There are 9 hidden switches. A switch that is on adds its own fixed numbers to the row, and there is some noise. The rows also spread widely along 12 directions, which tell nothing about the answers.
Some rows, each with its switches (1 for on, 0 for off) after it:
[ 24   4 -16  15  -2 -10  -7  15 -16 -13   4 -11  -4   1  45   2  11 -14
 -14   5   9  28 -19  13   8 -26 -12 -22   9]
1 0 0 1 0 0 1 0 0
[ 37  45 -20   5  -6 -24  -5  44 -29 -10   4   4   5  20  -2  21   8   7
  -9   5  -8  10  -2 -22  -7 -45 -24  -8  14]
1 0 0 0 0 0 0 0 0
[ 10  -6 -40 -17  13 -27   2  24  -1  20  -1   4   1  -4 -29  22  -1  12
  27 -14 -18 -14   2 -21 -67  25  -6  -2 -30]
1 1 0 0 0 0 0 0 1
[ 13  33  29  -9   0 -37 -16  -7 -41 -15  14  10  22 -11  10  44   8  16
  22  18   9 -12  -2 -30   2 -23 -21 -49  28]
0 1 0 0 1 1 1 1 1
[ 16  -9 -11   8  -9   1  -2 -31 -31  -5  -9  66 -26  -5 -57 -19 -28  12
   4  -3  -6  29   5  23  29 -13  -9  39   8]
0 0 0 0 1 1 1 0 1
[ -5   5 -18  13   2  15  -9  -6  -8   1   7  -2  12   7  10  11   3  -3
   3  13  -5  36   2   3  -5  -2   5 -12 -19]
0 0 0 0 0 1 0 0 0
[ 17 -18 -11  29  38 -13  -7 -41 -23  16 -21 -17  -2 -24 -29  14 -17  10
  19 -25  12  12 -13 -20   2  -3  -4  -1  -9]
1 0 0 1 0 0 0 1 1
[  6   3 -18  23  11   3   6 -12 -14  -4 -11  10   4   2   6 -17   6   8
 -34 -17 -19  23 -11  13  35 -25 -20  -8   4]
0 0 1 0 0 1 1 0 0
[ 23  33 -72  17  31 -17  -1  61  15   7  -3  19  26  -5  25  -2  20  -9
 -28  31   4  35   6  17 -64 -37 -41 -16  -9]
1 1 1 0 0 0 1 0 1
[  1   5 -19  10  16 -11   4   3   2  -2 -14  -1  12 -21  13  -2   9  -3
 -34   2  -3   7  -4   9   3 -22 -21  -6  -1]
0 0 0 0 0 0 0 1 1
[ 23  -4 -21   6  14  -4   3   3 -31   5 -24 -33   5  28  -4   1  17   5
  11 -29 -18  12 -18 -12 -39  -5   0 -10  -9]
1 0 1 1 0 1 0 0 0
[  5   6 -29   1  18  -3  21   4  10  23 -32  -4  23  15 -38 -15  27 -12
 -57 -30 -40 -22   7 -10 -20  -1 -21  -9 -10]
0 0 0 0 0 1 1 0 0
[ 26 -16 -17  10  34 -34  -1  -7 -22  18  -5  14  -6 -25 -25   1   7   5
   9 -29  -1 -31 -10  -6  -9  -6 -23  26  -5]
0 0 0 0 1 1 1 0 1
[  0  23  -3 -13   9  -5   9 -10 -17  -5  -3   2   3   5  -1  10  -6  13
   9  18   7  11  16   1 -35 -12 -17 -28  22]
0 0 0 0 1 1 0 0 1
[  7  -4   3 -25 -20  -6   3  -7 -10 -22  32  53 -32   0   2  -8 -39   8
  20  49  16  31  28  31  -7  -9 -29 -18  34]
0 0 1 0 0 1 1 0 1
[-10  -4  18   3  -1   3   3 -24 -13   5 -20  19  17 -15 -10 -15  -2   5
 -30   0 -10   5   7  11   6 -12  -6  -7   8]
0 0 0 0 0 0 1 0 1
[ 19 -13  14   5   7 -27   0 -16 -19  18   7  11   2 -17 -28  17  -8   0
   6  -9   8 -20  10 -23 -10   3 -14 -19   3]
1 0 1 0 1 0 1 0 0
[ 32   7  -6  -4 -18 -29  12  -8  11  -8   5  44 -26   1 -39  11  -6 -27
 -42  19   4   9   5  -6  29  -9 -26 -24  28]
1 1 0 1 1 1 1 0 1
[ 13  -7 -43   1 -22  -1   1  10   5  -8 -16  15  -8  11  -9   2  20 -38
 -36  11 -17  49 -15  24 -10   5   1  -5 -19]
1 0 0 1 0 1 1 1 1
[ -2  18  13 -27 -21 -13   9 -15 -10 -15   0  57 -23 -21 -48  -4 -49  32
   5  28  17  13  28   1   0  -5 -30 -17  37]
1 0 0 0 0 0 0 0 0
[  6 -10 -20  16  29  -6   3 -18  -6   4  -3  22  15  -8   0  -6  -2  13
  -4  -4 -13  -1   6   2   3  -7 -24  -9  -5]
0 1 0 0 0 1 1 1 1
[ -3  23 -16   1  24  -9   3  -6 -19   5 -22   4  23  -7 -12   9  11  19
   2  -4  -9   3   1  -8 -37 -14 -14 -10  -2]
0 0 0 0 1 1 0 0 1
[ 22 -34 -10  -2  13 -15  -1  -2 -14  10  17  45  -5 -11 -25 -18 -22   4
  23  17  20 -12  32  12 -43  -6 -21  28  -1]
0 0 1 0 1 0 0 1 1
[  1 -16 -21   0   7 -21   2 -11  -4   2 -14  22 -18 -36 -13 -11  -4  12
  -3 -23  -7  -3 -20  15  23   9 -23   9  -6]
0 1 0 0 0 1 1 0 0
[  0 -20   2 -12 -12  -6  -9 -10  -5   7  -3  47  -1 -21 -33 -12  -7 -14
   1  26  13  11  16  24 -32   8  -6  19  -8]
0 0 0 0 0 1 1 0 1
[ -2 -29 -19  39  35  15  -7 -37  -8  13 -15   5   7 -28  14 -18 -18   1
   9  11  27  52  -1  27  -1   0 -12 -16  -8]
1 1 1 0 0 1 1 0 0

New rows. What belongs after each?
[  2   8 -23  -7 -13  -4  16  10  11  -3   7   1  -4  11  15   3  15 -25
 -36  18  -6  18  10  16 -12  -1 -20 -39  10]
0 0 1 0 1 1 1 0 0
[ 27  18 -14  25  44 -14   8 -37 -39   4 -30   8   1   7 -60   6 -28  38
  15 -26 -11  13   3 -29  20 -27 -26  -3  19]
1 1 0 0 0 1 0 1 1
[-24 -23  -1 -12 -12   3   2 -19  34  12  -5  42   6 -43 -21 -13  -9 -17
 -32  27  14   7  21  22 -22  26  -7 -16  -9]
0 0 0 1 0 0 1 0 0
[ 32  20 -21   4 -12 -10  10  13  -9 -25   4  16 -17  27  11  -4   3 -15
 -35  16 -10  37  -3  15  17 -34 -24 -21  27]
1 0 0 1 0 1 1 0 1
[  9   6 -42  21  20   8   1  -8 -13 -13   7  36  -3  -2   4  -7 -28  23
   9  18  -1  59  12  22  12 -17 -32 -19   0]
1 0 1 0 0 1 1 1 0
[-16 -17   2  -1   7   7  15 -38   5   4 -15  19   5  -8  -7 -18 -10   8
 -24  -2 -16   7   9  15  12   9 -13 -22  11]
0 1 0 0 0 1 1 0 1
[ 22  11 -27   9  42 -15   3   5  -1  18  17  -4   5   5 -18   9  -9   1
  14   9  15 -10  24 -18 -39 -16 -34  -7   4]
0 0 0 0 0 1 0 0 0
[ 28  -5 -29   4  21 -19  26  -5   1  13   1   4 -16  10 -20   1 -13   0
 -12 -14 -11  -3  12  -8 -13  -4 -31 -28  19]
1 1 1 0 1 0 1 0 1
[ 46  14 -44  -6  13 -33  17  23  -6  11  15 -10 -16  41 -48  32   6  -7
   6 -25 -37 -21   0 -42 -16  -7 -25  -8  -3]
0 1 1 0 0 1 0 1 1
[  9  -4 -28   3   0   2  24   6  17  12 -11  -3  -4  18 -14 -21   2 -17
 -46  -6 -15   3   9   6  -8  -9 -20 -11   9]
0 1 1 0 0 0 0 0 0
[ -3  -4 -35  -1  10 -20  -1   9  12   3  -9  21   8 -25 -11   9  14   0
 -14   2 -13  -4  -6  -2 -14   8 -15  -3 -25]
0 1 0 0 0 1 0 1 1
[ 30  -1 -13   7  13 -11  19  -2   5   5  10  29 -11  21 -33 -26 -16  -9
 -28   9   1 -15  29  -2  11 -25 -39   6  28]
0 1 0 0 0 1 0 0 0
[  0  16 -12 -23 -11  -4  -9  22 -35 -12   6  27  12  15  14  13 -12  40
  49  16 -21  26   3   3 -53   2  -1 -25  -2]
1 1 0 0 0 0 1 0 1
[  5 -28 -33  17  15  11  11 -47   5  28 -10  37  -8   6 -95   2 -21  -1
 -13 -32 -42  12  10 -13  27  24   4  22 -34]
0 0 0 0 0 1 1 1 1
[ 25 -17   1 -12 -25   4  14  -3 -14  14  -3  -3 -17  40 -37  -9  -8 -30
 -15  -7 -17   3  15   0 -17   7   2  -6   9]
1 0 0 0 0 0 1 0 0
[-17  -3  35 -10   8  19   9 -44 -28   1 -26  28  27   8 -19 -35 -19  30
  -2  10  -6   0  29  10 -21  -7 -15 -26  34]
0 1 0 0 0 1 1 0 0
[ 11  15 -30  26  18  26  18 -12 -11 -11 -16   4   5  38  20 -35  -9  13
 -35 -11 -22  40  -2  22  25 -40 -21 -19  31]
0 1 0 1 0 0 1 0 0
[  8  11 -14 -15  -9 -31   9   1  15  -1   7  27 -18 -24 -14  16  -1 -21
 -21  29  15  10   6   8  -6  -2 -32 -31  20]
0 1 1 0 1 1 1 0 1
[ 17  21   2  14  36   1  23 -40 -26   9 -32   3  26  29 -40 -15  -4  14
 -30 -16 -22 -10  25 -14   2 -33 -32 -30  41]
0 1 0 0 1 1 1 1 1
[ -9  26 -35 -17 -17 -16  -5  33   7  -5 -19  32  15 -21  -3  11  19  -1
 -17  27  -6  36  -6  14 -43   5 -20 -32 -13]
1 1 1 0 0 1 1 0 0
[ 21  32 -22  18  15  -2   5  28 -17  -5   9  -2  29  32  20   8  18  15
 -24  -7 -37   2   2 -19  -5 -44 -14 -10   0]
0 0 0 0 0 0 0 0 1
[-48 -54 -47  -4  13  34  32 -40  29   6 -47  32 -13 -31 -11 -63 -17  27
 -32 -34 -34  27  -6  57 -13  43   7  22 -30]
0 0 0 1 0 0 0 0 1
[ 16 -15   2  17  -6  14   6 -39 -10  -5  27 -14 -16  27  15  18 -18 -20
  -5   6  -5  32   0  -3  42  -7   8 -39  14]
0 0 0 1 0 0 1 1 1
[ 26  47 -33  -7  -4 -28  -1  32 -19   0   1   0 -14   6 -26  26   3  -2
   3   5   7  10  -2 -12 -24 -30 -23   0  15]
0 0 0 0 1 0 0 0 0
[  9   3  -9  -4   9 -14  18 -15 -10   0   2  12 -11  -1 -11  -5  -5   7
 -13 -12 -10 -13   9   0  12  -7 -30 -16  20]
0 0 0 0 1 1 1 0 0
[ 13 -45  -7   6  15  -8  22 -38  16  18 -13  -3 -18  -5 -28 -14  -4 -29
 -33 -17  -2  -9   3   6   3  24 -11 -13  -1]
1 0 0 1 0 1 1 0 1
[  9   3 -58  24  30  13  16   8  11   2   4  34  11  10   7 -28 -16  23
 -25  -2 -28  28  17  20   6 -22 -38 -10  -1]
0 1 1 0 0 0 1 1 0
[-10 -14   9 -10  -1 -12  -6 -14 -32 -12 -29  40   3 -43  14 -26  -4  16
   5  18  20  19   1  41 -27  -5 -15   3  10]
1 0 0 0 1 1 1 0 1
[ -6 -23  43 -16 -49   3   2  -5 -22 -36  -3  22  13  18  66 -16  23  -7
 -31  23 -21  17 -10  26   9   1   7 -50  16]
1 1 1 1 0 1 1 0 1
[ 13 -23   6   7 -12  -2  16 -23  -8  -2 -10  19 -11   3 -12 -25  -6 -17
 -34   6   3   4  17  15  19  -1 -12  -1  16]
1 0 0 0 1 1 0 0 0
[ 15  18  13  -5  -4 -15   6  -2 -28  -6 -30   0  21  13 -22   5  14  -5
 -26  10  -9   5   8 -13 -26 -23 -15 -27  17]
1 0 1 0 0 1 0 1 1
[ 18   0  16  -3 -13  -1  -1 -18 -20   8 -13  20  12  27 -51  -1   9 -11
 -19  -8 -22 -10  11 -18 -10  -7   0  -4   4]
0 0 0 1 0 1 1 0 0
[  8   3 -22   4   0 -18  -7  -1   2   0  16  12  -7 -18  -3  37  -2  -6
  -2   9  -9  24  -8  -9  12  10  -8 -29 -19]
1 0 0 0 0 1 1 0 1
[ -5  -5  -2 -12 -32 -16 -25   0 -30 -11   7  59  -6 -33 -34  30 -22  38
  48   5 -13  30 -12  -8 -12  19  15  12 -36]
1 0 1 0 0 0 0 0 1
[ 16 -14   0   8   8  11  21 -12  -1  17  -4  -9   7  33 -10 -19   1 -25
 -37  -6 -18  -7  21   5 -15 -14  -9  -9  14]
0 0 0 0 0 0 1 0 1
[ 15 -31 -16   7  13  -2   9 -16  -7   6  14   5 -19  -3   8 -18 -25  -6
  18  11  27   2  17  18  -7  -2 -20   1  15]
0 1 0 0 1 0 0 1 0
[ 23 -15 -23  -4 -16  -2  19  19  20  15   9   3  -8  27  -6 -13   0 -45
 -37  17  -4   5  23   9 -23   3 -18 -21   8]
1 1 0 0 0 0 1 0 0
[  8  20  -9  -3  10 -14   6   5  -9   1 -19  33  19  -2 -31  -8   8   7
 -19  11  -5  -6  17  -4 -31 -20 -25   1  14]
0 1 0 0 1 1 0 0 1
[-23 -16 -17 -15 -28   6  21 -28  22  -4 -35  26 -27 -20 -43 -15 -12 -19
 -47   9  -7  42   2  27  10  30  -2  -7  -3]
1 0 0 0 0 1 0 0 1
[  9  -4  -8   6  13  -6  11 -10  -2  14  -1  32   8  -3 -23 -21 -12   7
 -19  -2  -4 -15  24   4  -6 -12 -26  -3  16]
0 1 0 0 1 0 1 0 0
[ -1  -1  28   1 -12  -5   6 -18 -14  -7 -18  23  15 -10   3 -13  -4   3
 -35  13  -4  11   8   7  14 -13 -11 -30  24]
1 1 0 0 0 0 1 0 1
[-24  -4 -30   5  22  -5  -5 -25   2  11   0  18   8 -36  -7  27  -2  23
  19  -5 -14  21  -5   0 -13  26  -3 -22 -33]
0 0 0 0 1 1 1 0 1
[ 25 -31  10  -2  -6   5   2 -11 -20 -12  21  31 -13  20  24 -32 -24  -5
  12  33  23  24  25  31 -18 -12 -21 -14  26]
1 0 1 1 0 1 1 0 0
[ 16  24 -36 -15 -40  -9  16  32   7 -22   1  25 -35  14   4  -4  -7 -20
 -38  20 -10  42  -6  25  22 -17 -26 -23  27]
1 1 0 0 0 0 1 0 0
[ 16  11   2  28  23   3 -28 -21 -58   6   1   1  13  -9   5   9 -19  19
  54   9  33  42   0   5 -23 -33  -5  -3  10]
0 0 1 0 1 0 1 0 0
[ 17  36  -2  14  22  -6   8 -43 -45  -1 -37   0   1  11 -66  11 -14  19
  -6 -17  -5  16   3 -21  17 -34 -19  -5  34]
0 0 0 0 1 1 0 1 1
[ 69 -25   9  23 -16 -27  19 -30 -15  18  27  19 -34  53 -84  22 -10 -40
 -32 -32 -38 -31  10 -52  75  -1  -4   5  10]
1 1 0 0 1 1 1 0 1
[  8  13  -6   5  -5  -2  -9   1 -28 -15   3  15  -1   7  12   1  -7  16
  13  10  -1  25  -8   4  11 -21 -11  -5  11]
0 1 0 0 0 1 0 0 0
[ 48  10 -15  29   5 -11  -4  19 -16   0  22  56  17  29 -24 -17  -5   1
 -33  10 -19  -2  26  -8  28 -53 -35  14  13]
0 1 1 0 0 0 1 1 0
[ 49  -9  27  18  -4   5   3 -32 -42   5  10  28   2  49 -50 -20 -19 -10
 -12  -3  -5 -11  32 -14  21 -38  -9  10  38]
0 0 0 1 1 0 1 1 0
[  8  26   2  -8   7 -21  -4   6 -24   5 -35  12  25  -5 -41   7  18   8
 -12  -7 -10 -13  -4 -19 -34 -17 -13   2   5]
0 1 0 0 0 1 0 0 1
[-30  -8  -1 -11 -31  21  11 -17  12  -7 -25  15   4 -10   5 -15  10 -34
 -45  41  10  43  13  43 -26  11   8 -18   3]
0 0 0 0 1 1 0 0 1
[ -1  -1  -7   0 -25 -12   0  -5  12 -11 -22  36  -6 -34 -16 -14   6 -28
 -55  25  22  18   0  23  17  -9 -17  -5  17]
0 1 0 1 1 0 0 1 0
[ 16  -4  -3  11  16   7  13 -22  -9  10   8  -7   0  24  -7  -8 -10  -7
 -10  -1  -5   2  19  -2   4 -11 -18 -22  19]
0 0 0 0 0 1 1 0 0
[  8 -10 -20  11  22  -3  19 -16  -1  15  -2  -9   1   7  -8   7 -12   7
 -12 -19 -25   7   6 -11  -7   2 -13 -32  -4]
1 0 1 0 0 0 1 0 1
[ 10 -18   9  14   9  -7  -7  -8 -16   7   9  25  21  -7  12  -8  -3  14
   0   1 -12  -4   4   0  -2 -13  -9  -8  -3]
0 1 1 0 0 0 1 0 1
[  3   3  24   1  27  15   7 -34 -44  14 -18 -56  25  36   5   1  -5  11
  21 -15  -2  -3  11 -18 -50 -15   8 -28  21]
0 0 0 0 0 0 0 0 1
[ 14   6 -35   0  11 -13   7  16  -3 -12  -6  10  -5  -3  13  -2   1  -5
 -12  23   8  31   4  17 -25 -16 -28 -15   5]
1 0 1 0 0 1 0 1 1
[  7   3  -8  -6   3 -12   9 -27 -16  -8 -12  18 -22 -10 -11  -2 -23   4
   6  14  17  30   7  17   0  -2 -24 -28  32]
1 1 0 0 1 1 1 0 1
[ -2  29 -26  36  34  14 -28  11 -41 -15 -30  22  58  -3  38 -14  15  44
  15  14   0  54 -12  11 -34 -40  -7  -4 -17]
1 1 0 1 0 1 0 0 0
[ 12  47 -63 -17 -21  -4  13  30  -8 -10  -9   5 -36  23 -23  11  -7   2
 -10  -7 -24  59 -16  15  -5 -22 -20 -14  14]
0 0 1 0 0 0 1 0 0
[ 30  -2  -4  11 -21   4   5 -16 -15 -12  25  51 -28  25 -22 -11 -23 -22
 -18  28   3  33  23  21  35 -27 -16   9  26]
0 0 0 0 1 1 1 0 1
[  9  13  10   6  19   2  10  -7 -32   1 -48   4  39  24  -2 -36  16   1
 -34   4  -9   3  14  12 -43 -34 -23 -16  29]
1 1 0 0 0 1 1 0 1
